All groups share one centre, and each spreads out both ways along 13 directions, with some noise.
Known rows, each followed by its group:
[-47 -21 -23  43   4 -23  -9 -30  14 -30 -33  42  26 -27  -6  28  16  54
  68]  tirez
[  2   1 -21  -6  -3 -29  23 -14   2 -28   5  -9 -14  40   3  25  -6 -45
  14]  pomib
[-12  10  -3   2 -10 -17   0 -15 -36  15  13  -9  42  33  -3   9 -25   2
  -3]  tirez
[-29 -50  38 -14  -9  14 -35 -18  24  23  13 -15 -42 -28 -12   8  21 -23
  26]  pomib
[ 20 -12 -32 -39  -9  19  20   7  16  21  34  10 -23 -21  32 -15 -10 -33
  15]  zat
[-37  25 -15  -9  11  14   0  18  26 -11 -22  -7   0 -25   9  10 -24   1
 -18]  nomup
[ -9  29   3 -10  26  20 -30  17 -38  47  21  -9  33  27   4  41 -77   3
 -21]  tirez
[-14   5 -26  14  -8  -3   4  -4  37   4  12  14  -6 -30  -5  -2 -11   4
  15]  tirez
[-12   6 -15 -41  -8  11   8 -28  36  23  26  -2 -42  -1 -10 -38  22 -40
  -1]  nomup
[ -4  -8 -27  12 -15 -52  -8   0  -3 -11  11 -25  41   7 -14  11  -2 -21
  26]  nomup
[-34 -12 -17  -2 -28  -1   7 -12 -23  -3  21  -7   8  43  23 -13 -24   7
  10]  pomib
[ 29  42 -14  -5  34 -28 -22  41  24  17  24   9 -21 -28 -11 -17 -22   8
  17]  zat
[ -6  20 -32  -7  -8   3   1   6  21   8   6   5 -12   3  -1 -13  -1  -4
 -27]  nomup
[-12 -23 -12   5 -18 -51 -22   7   3  -3  -7  -2 -16   1  14 -26  35  14
  34]  tirez
[  7   1 -15 -27  15   5   3  13  -2 -13  -5   5  17  12   1   4  -9  -8
   2]  tirez
[-12   9  44 -27 -19  -6  -3 -47  37  12 -33  -2  45   9  -6  12 -48   2
 -26]  pomib
[  3  29  17 -27  27   3   6   2 -31  52   9 -14 -11 -27  16  -1  -2 -16
   6]  nomup
[ 25   3  14   3 -13 -13 -16  -3  38 -12  -2 -38 -22   2   2 -44  11  -9
   1]  zat
[ 41  11 -11 -19   3 -46   1  -3   0  38  38   0  24  -3 -36  -1   8 -46
  19]  nomup
[-20  42 -13 -20   9  -6  10  -9  16  -9  11  -9  -9  36 -13 -33 -22  -8
 -20]  pomib
[ 31  -5 -22  17 -10  -2 -18 -16  -9  13  36  -8  48  -5   1 -12 -17  13
  36]  tirez
[  3  33  -4 -67  24 -29  -8 -43 -16  28 -30   2 -12  12  54  17  -9 -14
  41]  tirez
[-27  13  -3  11  16  -9  22  -3 -13  49 -12  20  -5   6  -7 -25   3   2
   4]  zat
[-30  16   0  22  15 -45  35  28 -36 -24 -22 -43  27 -11  24  11 -11  -7
  21]  pomib
[  5   4 -15  -3  -1  29  -3 -14  18  -1 -20 -12  13   3  10  -1  -7  -8
 -10]  nomup
[ -6  -1  25 -30  -6  -5 -15 -24 -10  31  22 -31  -1 -17  10 -19  -1 -13
  24]  nomup
[ -9   1 -34  -4  -9 -23 -30  14  18   7  17 -14   3 -29 -12   7   0  -8
  10]  zat
[-32 -11 -22   7  -5   3  12  -6 -21  49 -26  -3  15 -36  24  29  17 -22
  10]  zat
[-17   0 -14  16  19   0 -31 -12  -7   4  -1   8  26 -19   4  33 -19  30
  41]  tirez
[ -4 -12   2 -10  -3   8 -25  -8  12  11   0  -2 -24   8  10  11  -9  -9
   4]  pomib
[ 16  12 -32 -45   2  32 -12 -30  13 -22  11  -2  29  13  -3 -24  13   2
  -2]  pomib
[-30  19 -61 -14   8   8  20 -11   2 -26 -35  36  30  17  -3  55  -3  -1
 -24]  nomup
[ 11 -15  16 -45  -7  -9 -46  20  -3  28  41 -10   6 -54  10  -2  -8  10
  27]  zat
[-18   2 -32  20  23 -37 -10  29 -30   5 -35   1  -3  40  13  40  -1 -18
  14]  pomib
[-34   0  25  25 -29 -17  28   4 -19  25  35 -47 -17 -14   9 -12 -13 -24
  -2]  pomib
[-14 -11  -3  10 -13  24  -5  -5  -6   6   2 -28 -37 -19  31  -6  22  -5
   8]  pomib
[ 25  -6  43   5  49  39  -3   5  -8  11 -32 -19  -7 -13   4  39 -10 -30
  11]  nomup
[-32  -9 -46  42  -2  -1 -24  16   2  16   6 -13  24  23 -16  -9 -15  -3
   9]  nomup
[ 14  21 -27 -39  29  -9   8  19   4  -1   1 -10   2 -10  14  11  -8 -34
  13]  tirez
[  7  16  -2  -2   1  15  11   9  -9  -6 -16 -16 -10  -8  32   2  -6  -1
 -15]  pomib
[ 14  21 -44  20  -8 -17  15 -13 -19 -11  19 -31  11  15  18  15  -7 -17
  17]  pomib
[-38  23 -62 -44  24  -2 -28   7   2 -12  -7  13   8  41   8   1 -13   6
  12]  zat
[ -9  32  -6 -19 -13 -12 -13  -1  39  -9  -9 -24 -33  -4  37 -22 -30   8
  -1]  nomup
[-30 -33   7  13 -19  19  -5   7  19  -3  24 -43 -10  -4  -2 -51  -4 -14
   8]  nomup
[ 14  -1 -27 -18 -24   0  18  16   5  -4  24 -18  18  12   3 -54   6 -13
 -11]  tirez
[ 15 -17  -3   1 -30 -31   2  -4   3  -7  40 -32   1  -5 -17 -11  22 -32
   7]  nomup
[-28 -21  -8  25 -28   9   4  -9  -2 -29   4 -32   3  15   8  19  -9  -6
  -9]  zat
[-29  20  -5 -15  -1   1 -29 -32  -2  -1 -25 -21  39 -10  -9   3  16  11
 -12]  zat
[-37  -8 -39  -4 -34  -4 -16 -17  15  12 -17 -16  24  -8  17   9   4   0
  -4]  zat
[  0  28  27 -34   1  -6 -39 -24  -6  63  24 -16 -30  24  32  32 -72 -22
   0]  tirez
[-38   3  -5  -5   2 -24   8  -1   4  -1   2  15  -6 -19   3  34 -22  -4
  20]  tirez
[-38 -12 -13  31   3 -27  23  13  -5 -14  23  27 -20  38 -36  -6   0  -7
   9]  zat
[  0  22  -8   9  26 -16  25   7  -2  45 -22  40  12 -39 -12  10  11   4
   9]  zat
[ 12  22 -20 -36   6 -18 -33   2 -18  38  35 -16   7  -3  -1  23 -12 -21
   8]  zat
[-18   7   8 -10 -12 -20 -35 -20 -28  26  12 -20  21   7  30   8 -35  23
  30]  tirez
[ 32  45 -14  12  -7 -11  18  24  18 -24 -12 -18 -32 -12  21  16   2 -14
 -35]  nomup
[ -2  29 -13 -11  11 -14  16 -16  10   0  -3 -24  13 -31 -15   0  16 -30
   4]  pomib
[-17   9   0  33  15  13  18 -17 -33  37  22   0   0   2 -20  25   0 -17
  -1]  zat
[-23   7 -10  -6  -4  -8 -18  -7   5   6  23 -47  -6   3  -1  -5  -4 -28
  10]  tirez
[ -4  32 -28 -10   3   5  -8   4  10 -13  -4 -10  -4 -51  32  16 -10  17
   6]  pomib

New rows. What belongs after each?
[ 19  14  12 -19  19  10  21 -12 -48  33   3   0   9  -8   5  27  12 -19
  -4]  nomup
[-20   5 -22 -19 -15   5  -7 -16  -4  14  19   7 -15   7   4  -8  11   1
  -8]  nomup
[ -6 -12  -7  17 -14  21  27 -11 -21   7  28  -7 -12  20  14  24 -22 -28
   1]  zat
[ 22 -10   4   1 -28 -28 -30 -14  16  25  16   5 -18  46   2 -27  -8   1
  -3]  tirez
[  7 -10 -28  23   0  13  20   9 -21  -6  24 -11  37 -10 -22   3  21 -15
   0]  tirez
[ 29  20 -49 -31 -16  46   3 -31  15 -22  41 -11  18 -18   3 -24  13   0
 -10]  pomib
[-60   3  -4 -11  -1   9 -16   2   8  14  13 -30 -18 -11  17 -30 -24   4
  17]  nomup
[-37  -4   5  21  20  27 -29  24  15  11   8 -43 -16 -43 -23   6   0 -24
   3]  nomup
[ -2  18 -21   5  -1 -21  -9   2  18  12  12 -32 -21 -26  14   8   0 -22
  16]  tirez
[-39   8  -1 -11  21 -13  -8  -7 -38   7   0 -17   9  22  -8  16   5  -7
   5]  zat
[-19  -3 -43 -20   4   0 -16  21 -40  15  42   9  24 -20  13   7  -3  20
  23]  pomib
[-13  -3  -9 -43  39  44 -15  18 -21  15  19   4   8 -10  -4  24 -19 -20
  14]  tirez
[  2  -4  37  21 -13  -7 -34 -22  -5   5 -17 -56   4   6   7  -4  11  -4
   3]  zat
[-15  15  -1 -10  -9  38  33 -24 -46 -12 -38   6  16  36  66   4 -19  37
 -23]  nomup
[-19  19  -3 -27   4 -17   3 -13  -2 -10 -21  -7  54   7  10   0 -28  13
  12]  pomib
[-46  -5 -18 -16  22  23 -32 -19   1  26  -7   6 -10  13  -1  12  -2  -8
  23]  nomup
[-41 -35 -34  11 -18  20 -33   8   0  17   2  -5 -16  15   1   4  14  -1
  -3]  pomib
[ 14  32 -23  -7  17  -4  24  11  -5 -24  11 -32  -7 -35   6   0  24 -25
   4]  pomib
[ -4 -14 -42 -42  -2  -2 -15   7  10  -4 -16 -20 -12  13  39  -9  13 -33
  20]  zat
[ 11   7 -55 -44  27  37  -4   8  -9 -16  11  15 -18   6  12 -15  46  -9
   4]  pomib
[ 26 -40  42  -6   4  -8  -7 -48 -43   8   8 -22  24  25  12  40  -7 -24
  54]  nomup
[-13 -13   1  -8 -19 -41 -13  24  -4   1  51 -31 -21 -22   3  -5  -2 -20
  25]  tirez
[ -5   7 -20   9   5 -35  18  14 -27  -3  27 -16 -13  10  11  20 -12 -22
  25]  pomib
[-36  12  -3 -22  27  16 -46  -2  -2 -21 -11 -52  -3   4  -8 -12  20  -3
   7]  zat
[ 25  -1 -17  31 -27 -44 -23  -5  18 -17  26 -30  29  11   0 -16 -29  12
  33]  tirez
[-24   2  11  22 -15  38   2  16  -6 -17  -4 -28 -35  -1  33 -14 -13  20
 -25]  nomup
[ 15  -7  14 -39 -21  22  -3 -34  -7  54  69  10 -16  18 -20 -22 -16 -20
 -13]  pomib
[-27 -16 -20 -10 -10  -9 -11   5   5 -23  13 -18  -4  17  -1  -4  -4  -5
  10]  zat
[  8  26   6 -24  11  15  -3 -23 -24  30  40 -47   8 -17  16  45 -39 -45
   7]  tirez
[  2 -24 -22   2   6  33 -19  12  14   8   7   5  -8   3  -9 -32  17   1
  -3]  tirez
[-34  14  26 -46  11  40 -21 -14 -60  53  19 -79 -20  29  12  10   5 -66
 -41]  tirez
[-61  -4 -46 -15 -11  24  -4  -1  39 -18 -10  -8 -27  12  -7 -54  23  -4
 -14]  nomup
[ 18   4 -35  -6  18  27 -16   7   6 -24 -17  -8  -3  12 -12  -3  37 -11
 -11]  pomib
[-31  -7  16  21 -32 -21 -31  33   0  19  45 -10  -4   7   4   0 -63  27
 -10]  tirez
[-20  -8  17  -3 -15 -15 -52 -41 -22  29   9 -19   1  52   9  -8  -6   7
  22]  tirez
[-18 -11  -9 -27   1   2  12  31   3 -42  32 -25  30  -9   1  -4 -33 -15
   7]  tirez
[-36 -10  -9 -20 -22  -6 -11  -9  -2  -2   4 -18  25   4   6 -27  -1   9
   5]  nomup
[-56  -8 -32   0 -10   1  16  19  16 -32  -1   7 -18  29  -1 -14 -13  -2
 -10]  nomup
[-27  -1   1  -4  -1   1   0  -2 -19  36  16  22   4  14 -15   9  -8   2
 -11]  tirez
[ -7 -42  31  33 -19 -34 -17  35  12  17 -11 -32 -36 -33  10 -15  22 -18
  30]  zat
[-24 -11 -27 -11   2   3 -17 -24  -4  10  26 -10  40  -8  -7 -20  -6  13
  43]  tirez
[-62   7 -17 -12  -8  17  -7   0  -8  22 -32  -4 -16  -2  24 -46  24  19
 -25]  tirez
[-24   3 -26 -18 -11 -42 -17 -13   4   1  12   0 -16  28   8   1  -7  -7
  26]  nomup
[ -1  30 -14 -21  14  -6  19  -5  -2  15  11 -11   3  -4   0  25 -19 -40
  -5]  tirez
[  7  -7  19 -10   6   2  -6   9 -15  38  25 -15  23  -4  -3 -27 -14 -10
  16]  nomup
[ 16   8  -7 -52   0 -13   7  21   8 -24  13 -47  -8  16  19 -11 -16 -48
  -6]  tirez
[ 16 -10 -18 -37  -7   1  18  -4   1 -43   6 -30  28 -11  26 -13   4 -22
  25]  tirez
[-30  25  -4 -32   2  -7  14 -31 -11  40  -2 -41 -29   7  15  -5  27 -55
 -12]  tirez
[ -3   6  -9  21   2 -20 -13 -20   7   1 -18  12   9   4   3  23   1   9
  27]  tirez
[-52  13  -5  14   2  -4   9 -15  10 -21 -35 -10 -14 -11  10  42  -6  -7
  -8]  tirez
[-15  27  -9 -43   1  29  28  -8 -26  23  23 -38  25  -3  20  -7 -24 -35
 -30]  tirez
[-45 -42  -7 -15 -15  31 -28 -27   7  27  26 -13  25   7 -16 -33  -4  -3
  24]  nomup
[ 26  12  11 -16 -16  18  12  -7   3  -9  31 -20 -13 -29  18  -2 -12  -4
  -6]  pomib
[-56  34 -17 -17  28   3 -12  24  30   8 -15 -27 -18 -44  -1  -7  -9 -16
  -5]  nomup
[  7  33 -28  -9  21 -17  20  12 -28  24  29  -5  -4 -22   0  14  13 -31
  12]  pomib
[-11  21  -7   9 -18 -10  -9  -6 -26  27  26 -49  18  -8  12   2 -13 -10
  -1]  tirez
[-29   2 -42 -24  14  20   9   4   3   9   2   3  16   6 -19 -41  32 -17
  -7]  tirez
[-12  -8 -41  25   3   8 -18   6  33 -10 -15  -9  34   3 -26  13  -5 -15
   2]  nomup
[-13  30 -11  26   3  15 -13  14  -8  20   3 -31 -12 -19  19  11 -26   2
 -11]  nomup
[ 12  61  -9  10  13  19  23  41  12  19  -3 -33 -36 -54  14 -15  -2 -16
 -51]  nomup
